All groups share one centre, and each spreads out both ways along 15 directions, with some noise.
In the rows, zero is written as 128.
Known rows, each followed by its group:
[151 121 116 124 143 231 155 122 110 104 140  98 112 144 153 137 115 131
 175 118 107 104]  (1)
[122 102 168  91 121 124 156 117 116 139 122  75 109 152 167  68 138 109
 104 132  92 151]  (0)
[108 115  82  99 138 149 114 148 130 140 134 113  78 156 154  98 125 147
 133 142 121  90]  (2)
[125 130 107  97 127 158 105 104 116 138 154 100  85 175 184 143 150  89
 122 203 159 112]  (3)
[136 150 117 168 107 128 143 126 141 139  91 130 131 134 134 127 170 124
  96 159 153 129]  (0)
[171 132 174 125 105 145 147 147 106 166 117 140 168 143 145 123 150  98
 137 153  97 117]  (3)
[157 129 141 177 120  99  76 124 117  95  75 145 141 168 100 131 111 140
 132 146 186 160]  (2)
[143 140 130 119 111 122 172 112 106  92 150 129 117 151 123  96  62 166
 135 162 108 137]  (1)
[107 145 117 123 118 124 121 110 116 149 180 130 132 152 162 133 124 118
 126 117 107 123]  (2)
[149 156 109 173  93 101 111 103 123 104 114 133 107 186 114 128  90 163
 120 164 141 164]  (3)
[145 127  99 133 103  97 107 119 157 161 101 143 146 113 106 143 123 117
 123 123 162 112]  (1)
[153 133 166 112 128 103 138 140 126 175 132 120 134 113 136 114 149  91
 127 151 116 161]  (1)
[149 172 147 130 110 158 140 114 108 176 133 150 124 128 130 136 155  97
 106 143  98 123]  (3)
[148  92 100 124  76  99 105 152 189 100 142  98 160 159 141 151  99 167
 157 206  89 133]  (0)
[105  70 138  54 100 145 111 116 183 136 127  22  91 163 184 125 186  77
 123 166 107 153]  (0)
[114 126 176 113 117  93 144 126 109  96 145 111 135 112 132 136  94 125
 140 154 153 145]  (0)
[104 106 146  94 119 126 115 126 110 119 125 113 114 120 138 140 114 117
 127 128 138  89]  (2)
[106 155 121 146 117  80 172 120 113 123 151 133 148 135 115 159  93 142
 157  83 138 148]  (0)
[177  83 119 143  86  89 173  84 147 133 119 147 139 128 178 104 159  51
 118 192 197 103]  (0)
[164 116 141 135 105 121 106 114 143 138 109 112 126 120 127 126 117 115
 135 146 136 148]  (2)
[127  88 138  79 101 116 169  94 155  90 116 113 174 135 148  87 128 108
  94 193 176 102]  (0)
[120 141 108 135 156 103 146 112  91 144 184 109 130 160 183 138 111 104
 159 122 162 154]  (3)
[142 128 136  96 130 145 114  91 113 137 150 160 171 112 102 163 103 106
 109 114 100 103]  (2)
[135 112 168 121 140 127  67 117 102 100 166 145 149 144 140 162 113 104
 148 147 132 139]  (1)
[132 147 117 155 122 160 114  87 119 121 122 185 138 167 105 168 177  88
 119  88 144 117]  (0)
[139 136 111 140 116 199  72 130 156 154  92  68 170 124 147 156 123 136
 150 102 148 121]  (0)
[168 116 153 108 100 161 102  97 104 143 117 162 146 147 105 153 111  85
 152  95 117  99]  (1)
[105 154 162 127 101 141  97 152 123 133 125  98 157 127 131 164 118 147
 144 124 113 126]  (2)
[116 125 183  93 111 177 138 114  84  81 114 120  98 166 125  92 115 140
 103 149  96 109]  (1)
[123 107 136 102 112 131 142 108 142 122 126 124 128 129 140  80 135 124
  91 136 104 115]  (0)
[157  93 149  96 123 104 198 102 113 153 142 151 185 134 161  79 146  76
  99 130 102 111]  (0)
[ 85 129 141 129 130 120 123 142 140 102 112  90 144 121 149 134 145 151
  97 165 149 130]  (1)
[110 166 127 149 110  95 151 194 127 135 110  92 172 140 118 161  95 204
 146 152  98 135]  (2)
[141 167 118 163 110 124 173 128  88 152 108 151 174 178 154  57 102 160
 110 121 145 105]  (3)
[171 138 207  61  95 125 108 129 102 150 119 146 127 132  84 161 115  79
 140 191 115 134]  (1)
[122 129 116 111  96  94 158 131 127 163 122 103  97 121 131 112  97 151
 105 140  80 117]  (2)
[140 113 141 106 147 109 160 122 110 137 159 139 158 121 135 154 130  98
 130 138 102 131]  (2)
[127 142 177 119 129 145 116 114  78  99 131 194 179 176 104 144 144 103
 125 122 146 108]  (3)
[143 121 119 131  95  96 113 130 163 150 133 142 116  95 131 123 130 126
 106 174 112 117]  (3)
[186 121 118 173 153 113 131 138 128  99  78 167 133 155  85 115 132 138
 136 155 163 164]  (2)
[125 139 128 140  97 126 149 119 118 134 110  91 155 173 156 105 109 132
 148 111 166 130]  (2)
[124 126 109 140 148 123 121 133 156 133 139 133 109  84 128 144 154 113
 134 132 154 135]  (2)
[147 125 139 114 124 169 125 121 111 124 122 146 151 139 120 127 121 121
 135 118 115 100]  (0)
[154 154 100 128 134 125 154 135 117 174 121 160 164 139 121 133 126 117
 128 140 148 100]  (3)
[ 86 124 186 115  57 111 180  91  86  68  98  89 109 196 140 160 133 104
 117 148 150 120]  (1)
[136 125 139 102 113 140  65  93 134 120 121 142 133 116 100 118  90 137
  92 135 125 117]  (0)
[122 111 140 105 148 141 135 152 124 148 128 113 127 101 135 135 144 113
 141 111 112 115]  (3)
[ 69 157 105 147 120  86 180 126 142  81 119 139 159 168 108 143 159 179
  56 157 115 141]  (1)
[153 120 159 132 151  80 130 125  84 158 196 135 122 142 162 129 107  91
 166 100  82 181]  (3)
[ 95 114 162 145 107  33  95 151 102 124 154 149 124 132 136 144 103 135
 141 118 124 132]  (1)
[153 128 108 163 169  93  91 118 136 136 171 111 170 112 172  83  81 150
 129 140 147 182]  (1)
[116 163 138 143 134  87  97  69  86 148 153 136  84 142 128 136 104  91
 117  84 175 176]  (1)
[132 110 145  76 135 148 115 145 146 161 112 142 159 128 130 101 183  77
 133 126 166 103]  (2)
[134 144 130 102 141 141 139 144 110 185  95  65 145 133 139 130 115 127
 132 111 124 136]  (0)
[150  93 173  93 122 150 124 154  92 124  83 103 146 188 134 119 129 114
 154 140 128 111]  (3)
[155 116 154 151 148 165 106 170 114 115  87 105  39 149 102 138 154 135
 171 114  86 170]  (3)
[136 108 117 106 130 124  98 112 125 149 120 132 157 142 127 146 129 109
 108 120 117 110]  (1)
[166 135 178  69 116 164 142 128  70 157  89 114 103 144 102 127  89 105
 143 139 121 107]  (0)
[144 117  98 119  78  58 166 124 118 156 140 149  99 149 127 114  74 141
 140 135  98 102]  (2)
[143  87 166 119  89 166  58 116 141  86 140 111 180 131 144 124  70 136
 193  91 132 105]  (0)
[148 122 102 151 163 126  41 122 128 154 111 170 171 138 115 125 128 123
 119  86 158 125]  (1)
[148 124 135 148 113 146 121 114 127 108 127 122  84 142 130 115 119 140
 128 143 100 144]  (2)
[ 87 117 109 111 139  76 104  80 170  84 150 101 164  98 106 154  93 158
  69 130 126 174]  (3)
[123 114 124 155 123 103 124 126 160 142 140  84 153  57 150 157 109 120
 158  92 154 147]  (3)
[167 133 100 151 104 139 166 117 135 149 117 168 108 136 106  75 118 142
 127  90  82 115]  (1)
[156 112 119 113 147 104  78  97 135 152 128  95 143 148 151 120 113 104
 101 159 144 172]  (3)
[111 121 104 122 167 183 178 109  75  88 142 110 125 197 177 105 127 115
 163 101 185 103]  (3)
[162 111 152 131 115 137 113 171 123 117  74  95 121 120 102 150  96 156
 159 157 120 127]  (2)

New rows, each followed by its group:
[ 91 129 113 107 118 118 133 158 154 119 113 131 154 149 105 120 141 170
 110 123  96 113]  (0)
[184 166 156 140 123 175 146  92 127 123 166  98 133 116 140  97  73 139
 143 164  91 192]  (1)
[125 152 123 162 144 124 165 128 119 139 137 130  54  88 111 146 140 133
 115 112  83 154]  (2)
[154 128 128 110 129 108 152 135 116 115 147 149 132 149 117 120  93 138
 148 173 123 129]  (1)
[138 127 143 131 136 108 127 110 104 140 125 140 131 139 132 105 132 114
  93 132 125 139]  (0)
[147 130 144 136 113 103 106 205 111 183 159 108 112 124 165 172 111 128
 207 163  92 117]  (3)
[ 94 115  99  91 159 121 136 146  93 140 143 151  92 157 117 198 162  88
 157 111 149  85]  (1)
[122 132 143 112 139 145 112 130 121  99 136 113 145 133 125 150 108 140
 137 153 138 135]  (0)
[138 171  98 111 175 157 133 100  99 149 159 103 187 141 128 152  69 154
 116 124 122 158]  (1)
[108 154 128  99 158 116 120 101  94 126 152 120 129 178 122 161 129 111
 107 137 132 167]  (3)
[164 117 140 154 134 144  89  66  89 144 113 154 150 199 142  90 137  87
  95  70 127 148]  (0)
[128 107 143 147 169 104 134 167  75 114 121 135 114 134 132 120 105 153
 144 117 115 123]  (2)
[146  83 154  82 114  78 101 134 130 131 128 132 143 135 133 116 101 105
 144 160 146 117]  (0)
[100 122  67 166 158 136 143 121 133  92 150 104 145 143 167  95 104 187
 105 109 121 128]  (1)
[139 141  83 125 154 176 167  77 145 116 140  71 159 111 167  76  87 152
  98 146 156 148]  (1)
[128 139 123 125 165 135  90 110 112 112 130 102 131 145 131 130 100 143
 103 154 144 163]  (0)
[191 145 122 138 163 144 105 114  89 210 171 106 159  88 148 151  51 127
 146  83  53 155]  (0)
[134 138 149  90 116 121 148 130 118 121 124 116 179 135 112 158 102 130
 128 178 143 120]  (1)
[130 158  65 131 120 149 141 105 140 146 148 145  98 133  93 188 124 138
 120 114  76 119]  (1)
[152 102 109 158 106 155 110  99 135  81 109 108 118 101 125 139  51 155
 164 118 165 103]  (2)
[164 125 124 179 119  82 161 174 102 137 131 176 108 117 134 124 115 139
 174 147 137 104]  (0)
[114 150 141 128 162  75 109 170 110 174 189 134 145 136 178 123 154 127
 106 188  89 157]  (3)
[ 86 143 112  98  91 197 149 144 189  66  75  68 158 158 118 159 173 162
 113 205 160 103]  (0)
[120 141 170  83  99 100 156 146 120 194  86 126 148  74  88 139 123 113
 100  96 104 100]  (2)
[139 110 111 163 170 162  97 137 128 122 146  92 115 135 190 131 156 110
 157 139 155 147]  (0)
[131 106 135 128 190  90 119 107 111 127 128  87 147 158 153 109 142  99
 108 118 159 211]  (3)
[163 131 108 173 110 167 113 107 176  91 116  73 138 157 159  83 115 166
 121 174 123 183]  (2)
[ 90 141 133 130 145  93 146 121 117 126 144 134  62 133 137  91 163 120
  85 137 125 160]  (1)
[115 134 129  93 126 144 151 119 107 150 117 127 131 115 114 161 123 105
 137  98 145  90]  (2)
[184 173 107 122 136 137 116  82 161 143 148 140 152 104  97 128  94 125
 112 185 154 183]  (1)
[159 172 123 136 125 152 131 169 157 129 107 132 164 105  84 111  98 201
 118 183  95 142]  (1)
[168 159  86 115 174 117 118 117 128 185 104 167 168 141  86  98 123 121
  98 122 165 148]  (1)
[167  98 149 157 119 136  87 127 130  68 115 116 119 142 124 161 100 137
 161 181 146 154]  (2)
[157  99 116 143 137 111  50 150 135 132 126 169 117 143 150  74 132 132
 117 180 153 106]  (3)
[ 80 103 108 114 163  99 154 109 153  73 108  56 113 127 107 155 123 146
 115 100 154 189]  (3)
[131 132 162 157  83 128  91 137 124 140 140 108  98 113 164 114 112 135
 144 132 105 123]  (3)
[ 93 129 153 117 122 118 104 114 121 123 120  68 156 115 131 152  92 142
 127  80 135 150]  (3)
[129 162 147 169 120 115 113 156 141 125  88 141 157 193 127  72 187 134
 125 135 173 176]  (2)
[170 141  87 170  77 131 187 127 159 135  66 141 134 130 115  77 120 165
 107 155 134  99]  (3)
[113 152 133 100 160 112 174 158 104 139 152 130 129 132 123 158 139 122
 143 153 126 139]  (1)
[162 119 130 106 131 141  80  90 106 112 117 164  94 177  77 149 112 107
 127 130 125 143]  (3)
[139 166 143 171 130 119 189 123  91 154 137 135  81 118 140 132 151 113
 111 135  94 155]  (0)
[ 71 194 142 160 123  63 117 106 111  90 148 138 129 178  98 152 120 175
  69 145 119 204]  (3)
[102 132 100 142 149 126 171 126 125 127 113 119 144 157 139 132 173 117
 111 112 153 132]  (1)
[123 166 117 121 125 127 118 135 108 124 117 151 129 176  82 175 115 161
 105 161  94 129]  (2)
[139 112 128 119 137 166 134  89 114 124 129 134  99 150 147  89 145 100
  98 122 119 122]  (0)
[151 113 148 182 116 102 106  93 119 101 171 177 149  88 152 124  97 106
 150 113 162 124]  (0)
[150 116 166 111  92 143 147 122 119 129 112  91 140 168 150 108 127 107
 142 147 117 136]  (2)
[101 165 164 139  79 153  90  87 110 134 150  70  97 150 157 183 122 113
 121 130 100 159]  (2)
[ 58 172  60 120 103 136 121 179 195 115  98  40 121 202  97 219 166 201
 141 146  95 167]  (0)
[147 142 136 124 108 123 173 128 129 147 113 150 178 138 103 122 140 125
 108 119  92 126]  (1)
[152 103  73 126 148 112 117 133 155 137 146 149 134 138 139 148 148 117
 124 179 128 115]  (0)
[147 124 104 150 169 126  91 156 135 150 109 157 181 127 120 131 142 124
 149 107 178 122]  (1)
[133 126 130 126 136 146  83  98 129 131 157 137 136 158 155 133 154  83
 131 133 155 142]  (2)
[136 125 166 134 119 106 162 100 112 124 123 118 116 114 126 154 143  88
 122 129 131 155]  (2)
